The rows of a group lie close to one hidden flat surface of 8 dimensions, which passes through zero. Surfaces can cross.
Known rows, each followed by its group:
16; 24; -42; 16; 4; -3; -1; 5; 12; -1; -43; -14; 12; -25	T
-35; 1; 13; 1; -12; -5; -8; 23; 27; 23; -10; 6; -29; -11	T
-17; -24; 16; 2; -6; 16; -3; -33; -23; 16; 14; -1; 0; -8	Y
-11; -5; 24; -20; 3; -3; -14; -17; -30; -10; 15; 6; -22; 16	H
11; 32; 4; -5; 19; 10; -16; -17; 4; 8; 6; 3; 25; -11	C
-13; -24; 2; 11; -16; 23; 1; 7; -23; 14; 15; 5; 1; -14	Y
-10; 10; 6; -9; -12; 18; 0; 18; 13; 28; 3; 10; 12; -7	T
13; 18; 0; -4; 12; -17; -7; 24; 17; -7; 3; 8; -2; 15	C
4; 0; -10; -15; 3; -6; -4; -2; -3; -6; -21; 5; 28; -13	H
-7; -21; -32; 16; 13; -5; -12; 35; -19; 6; 9; 18; -18; -3	Y
3; 20; 12; -19; 4; 2; -7; 49; 20; -5; -19; 13; 9; -12	T
29; -5; -8; -37; -10; -6; 28; 8; -3; -1; 6; 11; 20; 34	H
6; 14; 23; 16; 20; -2; -9; -64; 21; 16; 15; -23; -22; 14	Y
-3; -3; -30; 1; 15; -15; -15; 32; -10; -2; -27; 15; -21; -13	H
2; -21; 17; -11; 17; -23; -5; -18; 14; -18; -4; 14; 9; 14	C
15; 6; -20; 12; 28; -5; -21; -5; -16; -21; 2; 9; 20; -12	H
-30; 18; -3; 8; -22; 0; 1; -2; 16; 10; -5; -9; 0; -19	T
2; 15; -17; -7; -15; 19; 7; -8; -26; -13; -5; -11; 50; -20	Y
-29; 3; 22; -2; -22; 4; -3; 21; -26; -24; 2; -3; -9; -9	C
-16; 9; 28; -16; -13; 6; -1; -36; -2; -4; 19; -8; 27; 3	T
-35; -35; 8; 21; -32; 0; 18; -12; -2; 8; -2; -12; -19; -9	H
3; 12; 29; 30; 4; -3; -2; -11; 34; -7; 14; -19; -30; 5	H
12; -6; 3; -48; 13; 3; -4; 11; 14; 21; -23; 23; 22; 1	Y
-2; -8; -2; 20; 10; -25; -3; -11; 34; -12; -13; -3; 10; -11	C
21; 4; -13; -1; 22; 19; -14; 11; -21; 23; 25; 17; -3; 6	H
-1; 0; 9; 3; 14; 15; -9; -4; -1; 25; 12; 2; -17; -3	H
17; 6; -1; 18; 2; 17; 6; 6; -15; 8; 37; -6; -17; 17	Y
-1; 4; 12; 4; 3; 1; 4; -25; 33; 20; -37; -14; -13; -12	T
-17; -20; 6; 24; -3; 3; -3; 17; 4; 9; 18; 2; -15; -8	C
4; -1; -7; -11; 5; -3; -11; -41; -35; -17; 16; 3; 33; 6	T
10; 26; -3; -21; 2; 11; -7; 13; -29; -6; 6; 5; 0; 11	C
29; 20; 2; -8; 25; 5; -2; -16; 32; 33; 10; 3; -4; 20	C
5; -33; -13; -3; -4; 10; 9; 14; -24; 16; 20; 11; -12; 14	C
-8; 27; 16; -26; 6; 0; -10; 5; 35; 11; -33; 5; 15; -19	Y
2; -3; -11; 11; -7; -30; 5; 18; 0; -54; -4; -5; -6; 9	T
-3; -10; 11; 2; -11; 25; 8; 22; 10; 32; 8; 6; -14; -1	Y

New rows, each followed by its group:
12; 14; 1; 2; -5; 17; 12; -17; -2; 19; 4; -18; -21; 14	C
-34; 4; 3; 22; 1; 2; -16; 5; 10; 14; -6; 0; -16; -27	Y
10; 13; -3; -36; -22; 24; 18; 18; -5; 31; -19; -2; -7; 9	C
7; -6; 14; -19; 9; -19; 3; 40; 27; -27; -24; 12; -11; 8	T
18; 16; -7; 21; 8; 9; 1; 13; 14; 8; 12; -3; 10; -2	H
-11; -18; -4; -2; -19; 30; 9; -18; -18; 25; -8; -2; 32; -24	Y
-29; -38; -16; 2; -33; -31; 22; -7; 6; -11; 14; 4; -2; 18	T
2; -8; 17; -9; 11; -28; -1; 1; 23; -15; -1; 3; -29; 25	Y
-9; 8; -9; -26; -20; 4; 6; 24; -12; 0; -12; 4; 10; -2	H
2; -22; 2; -46; -5; -2; 6; -4; -28; -11; -8; 14; 13; 21	C
5; 26; 0; 0; 9; 5; -11; -35; -1; 3; 2; -11; 14; -4	Y
-3; -22; -9; 15; -1; 2; 5; 9; 12; 17; -4; 8; 3; -13	C
35; 20; 33; 8; 17; 33; 5; -1; 6; -6; 2; -21; -3; 3	T
0; -10; 21; 24; -27; 11; 22; -21; 7; 0; 36; -18; 4; 13	H
14; 16; -13; -5; -8; -19; 13; 6; 26; -14; -25; -13; -9; 11	C
11; 5; -27; 2; 1; 0; 2; -22; -27; -4; -8; -7; 20; 0	C
-14; -10; 4; -6; -8; 14; -1; 19; -2; 31; 28; 19; -5; 1	T
-4; -2; 27; -7; -7; 21; 4; 11; 14; 38; 17; 6; -5; 1	T
0; -26; 3; -9; 6; -26; -1; -14; -7; -26; -13; 1; -27; 21	H
-32; -4; 18; 3; 2; -5; -12; -19; 12; 21; -2; -3; -35; -1	T
0; -27; -1; 9; 0; -30; 6; -9; 27; -17; -13; -2; -6; 6	C
19; 31; 11; -41; -1; 9; 5; 0; 10; 12; -18; -6; -1; 23	C
-3; 24; 19; -2; -12; 35; 0; 28; 0; 24; 14; -3; 7; -13	Y
-37; -25; 2; 3; -45; -10; 22; -6; 3; -16; -24; -15; 7; -17	H
-6; 3; 42; -11; 8; 11; -8; -20; 19; 23; 19; 4; -10; 5	C
-8; 12; -2; -8; -17; 47; 6; 34; 7; 48; -5; 8; 25; -26	Y
3; 14; -16; 14; 13; 15; -16; 32; -18; 14; 20; 15; 10; -14	C
9; -3; -1; 2; 13; 18; -6; 6; -38; 2; 38; 14; 2; 12	T
-26; 9; 5; -1; -27; 3; 0; 11; -32; -26; 13; -1; 5; -5	H
-17; -2; 3; 39; -1; -2; -7; 9; 11; 0; 22; -8; -24; -6	C
-40; 0; -10; -5; -3; -1; -24; 4; -7; 34; 7; 16; -19; -11	T
-16; 7; 2; 9; -30; 6; 19; 14; 11; -5; -1; -12; 2; -8	H
-8; 16; 14; 5; -22; 8; 14; -21; 7; -9; 11; -17; 29; -4	T
7; 18; 15; 29; 3; 3; 0; -30; -11; -30; 11; -30; -12; -4	T
-35; -25; -1; 1; -20; -18; 2; -22; -16; -8; 33; 6; -7; 14	T
0; 4; -4; -19; -9; 3; 6; 41; -4; -7; -16; 14; 19; -7	Y
-7; -43; 0; -2; -19; -15; 28; -7; 30; 20; -8; 7; -15; 15	T
13; 12; 41; 4; 22; 19; -16; 23; -1; -6; 13; 3; -24; 7	T
2; -17; 8; 6; -22; -7; 26; 22; -1; -23; 9; -10; -17; 11	Y
11; -1; -20; -6; -4; 1; 5; 39; 5; 2; -7; 12; 13; -3	T
-23; 12; -23; -9; 18; -8; -32; -35; -29; 19; -18; 6; -5; -18	T
39; -9; -9; 31; 35; 3; 0; -22; 28; 23; 7; -2; 2; 4	H
-5; 24; 5; 39; 7; 1; -4; -20; 40; 31; 0; -23; -34; -10	Y
-4; 12; 31; 6; -33; 6; 28; -5; 26; -2; 22; -20; 10; 10	H
-13; 14; 2; 25; 7; 17; -18; -18; -18; 14; 30; -6; -11; -5	Y
-10; 33; 18; 1; 2; -4; -8; 13; 32; -6; -8; -6; 3; -10	C
3; -11; 16; -4; -23; 26; 23; -12; 15; 24; -2; -9; 9; -4	Y
13; 13; 23; 1; 0; 21; 10; 8; 22; 11; -1; -10; 4; -3	T
22; -22; -35; 13; 24; 8; 0; 11; 9; 47; -25; 7; -28; -4	T
-10; -18; -2; 7; -19; 11; 14; -11; -4; 18; 7; -7; 0; -3	H
9; 6; -5; -7; 17; -12; -6; 3; 1; -17; -10; 6; 3; 1	H
-3; 36; 14; -2; -36; 22; 20; 26; 25; 2; -15; -19; 27; -21	Y
